The groups are shells around one centre, one inside the other: the same stretched ball of 5 dimensions in 8 sizes.
Some rows, each with its group after it:
[  7   3 -18   6  14 -35  12  18  16  -5  20] -> J_811
[ -2   8   1 -13 -11   0 -13   8   1   7  23] -> J_840
[-18  13   9  -1   2  30 -10  -7 -35  17 -10] -> J_840
[ -4  24 -11   7  -3  15  -7 -15 -15  -9  12] -> J_999
[  2  10   0  -7  22  -3 -17   7  -7  19  11] -> J_195
[ 17   1 -17   7  22 -14   6  15   1  -8  16] -> J_999
[ 18  13 -12   2  10  17 -13  -3 -14 -10  19] -> J_901
[ 14  -1  -3 -10  14  -3 -12  18  -2   8  19] -> J_840
[  2  28 -22  16  17  -4  -1 -15  -7 -11  12] -> J_811
[ -2  -3  -2   2  39 -15   3  21 -12  23  -7] -> J_195
[  4  14  -2   1 -28  57 -12 -17 -36 -21  11] -> J_669
[-14  22  -1   5   3  24  -9 -15 -29   6  -4] -> J_840
[ 30  18 -36  19  -5   3   8 -10   4 -50  36] -> J_669
[ -2  16  -2  -2  24  -1 -15   0 -11  18   6] -> J_195
[  7   9 -25  20  -9   3  21  -3  -6 -35  14] -> J_901
[ -2  11  -1 -13  -7 -11 -15   8   9   9  27] -> J_669
[ 18  11 -16  -6  -8 -10 -10   5  14 -15  40] -> J_840
[  1  -4  -3   4   4  18   7  10 -24  -3  -2] -> J_956
[ -6   4  -3   1  -9   8   4   6 -12  -3   8] -> J_195
[  6  16 -18  18  -1  24   7 -13 -23 -26   6] -> J_999
[ -4  -2   0  -2  41 -26   0  24  -3  31  -3] -> J_195
[  1   5 -11   9 -30  29  13  -4 -19 -31  12] -> J_811
[ 17  -4  -4 -14 -15   6 -10  16   3  -8  32] -> J_551
[ -3  -7  -5   1  38 -39  11  32   7  23   1] -> J_901
[-10  18   0   9  33  21 -10 -10 -37  18 -16] -> J_811
[-11  20   0  -5 -12  13 -14  -9 -11   5  14] -> J_901
[  1  10  -6  -4 -33  22  -4  -4  -8 -19  25] -> J_956
[-3  1 -6 -1 -5 -9  6 13  1 -1 14] -> J_956
[ 19  -2 -22   6 -14 -10  15  15  11 -32  32] -> J_551
[  0  12   3 -12   3   7 -21   3  -8  14  17] -> J_956
[  4  16 -11  14   9  34  -1 -14 -35 -13  -3] -> J_811
[ 19  14 -13 -10 -14  -4 -17   2  14 -14  44] -> J_669
[ 14  11 -17  10 -25  33   4 -10 -18 -39  21] -> J_999
[ -9   5  13 -13  33   3 -21  13 -20  42  -6] -> J_551
[ 16  22 -18   0  11 -13 -15  -3  11  -8  34] -> J_669
[ -9   6  -3  -3  18 -25   0  15   4  19   8] -> J_551
[  7  -5   3 -15   2  -3 -10  21   0  11  19] -> J_999
[ 10  17  -6  -2  -5  30 -18 -11 -20  -9  18] -> J_551
[  5  -4   2 -14  16 -19 -10  26   7  21  19] -> J_956
[  8   1   0 -14  36 -30 -15  26   9  31  17] -> J_901

New rows, each followed by its group:
[  9  -2   2  -6 -17  41  -8   4 -27 -11  11] -> J_669
[ 18   2 -21   8 -11   2  11   7   1 -31  25] -> J_195
[-10  22  -3   7  11  25  -9 -16 -31   5  -5] -> J_956
[-19  15   6   4  15  23  -7  -8 -35  20 -16] -> J_840
[  8  14  -8   0 -31  43  -9 -13 -22 -26  21] -> J_956
[  7  -8   2 -12   1   2  -5  22  -5   8  15] -> J_999
[ 17  -1 -17   6   7  -7   8  14   1 -16  20] -> J_195
[-10   6   4   1  -2  29  -3  -1 -31   6  -6] -> J_195
[ -7   9 -10   4  10 -19   6   8   2   4   9] -> J_551
[  4   0 -18  18   1   5  23   6 -14 -23   3] -> J_669
[  6 -15   2  -6  11   4   4  27 -13   9   4] -> J_901
[  3   1  -1 -10  34 -33  -9  25  10  29  14] -> J_840
[  0   3   0   2  46  -5  -7  13 -19  28  -9] -> J_840
[ 23   2 -17   2  19 -12  -1  14   5  -9  24] -> J_551
[ 19  22 -23   2  -1  -9 -11  -6  12 -21  40] -> J_901
[ 12   0 -18   7  -2 -11  14  14   5 -20  21] -> J_999
[ 20  17 -16  -4   1  -4 -16  -1   9 -12  37] -> J_901
[ 7 -7 -7  3 18 -9  9 22 -6  3  5] -> J_999
[ 10   9 -10   1 -45  45  -2 -11 -19 -37  26] -> J_551
[ -7   3  -9  16  22   2  16   7 -22   0 -12] -> J_811
[ -9   7  -3   5  47 -22   1  14 -11  30 -10] -> J_999
[  2 -11   4  -8   3   4   2  23 -11   9   5] -> J_956
[ 24  16 -23  -1   1 -18 -10   3  20 -20  44] -> J_669
[  1   5 -14  12   4   0  14   5 -10 -13   6] -> J_195
[ 13   7 -22  10 -17   0  13   2   3 -34  27] -> J_999
[ 18   9 -13   1 -40  46  -6 -11 -19 -41  30] -> J_901
[  2   9 -14   4  37 -39   2  15  11  14  12] -> J_551
[ 19  13 -33  20  -4  -4  16  -4   3 -42  27] -> J_551
[-13  20   6  -5  -7  31 -19 -13 -28  10   3] -> J_811
[  2  12 -14  17   5  24   8  -9 -28 -18  -2] -> J_956
[ 28  -7 -21  -1  -7 -20   9  24  21 -26  40] -> J_669
[ 12  -5  -3  -9 -19  18  -4  13  -8 -12  23] -> J_956
[-16  14   1   9  44  -1  -3   1 -27  29 -20] -> J_840
[  3  32 -15   9 -20  35 -13 -30 -21 -26  20] -> J_669
[ -1  -3  -3   0  -7   8   8  12 -12  -5   7] -> J_195
[ 11  15 -23  23  15  16  10 -11 -22 -26   3] -> J_901
[  9  10 -15  10 -29  36   7 -11 -21 -38  17] -> J_956
[ 11   1  -5  -7  29 -20 -10  20   5  16  17] -> J_956
[ -6  12  11 -14  -5  31 -25  -4 -26  17   7] -> J_901
[ -9  -1   1  -8  23 -34  -1  25   9  28   8] -> J_901
[  5   4   1  -7 -10  28 -11   3 -20  -2  12] -> J_195
[ -2   2   8  -8  16  20 -14   9 -26  21  -3] -> J_956
[ -3  16  -4   4  33   5 -11  -3 -22  17  -4] -> J_999
[  0   8 -10  17  10  28   9  -6 -34 -12  -9] -> J_811
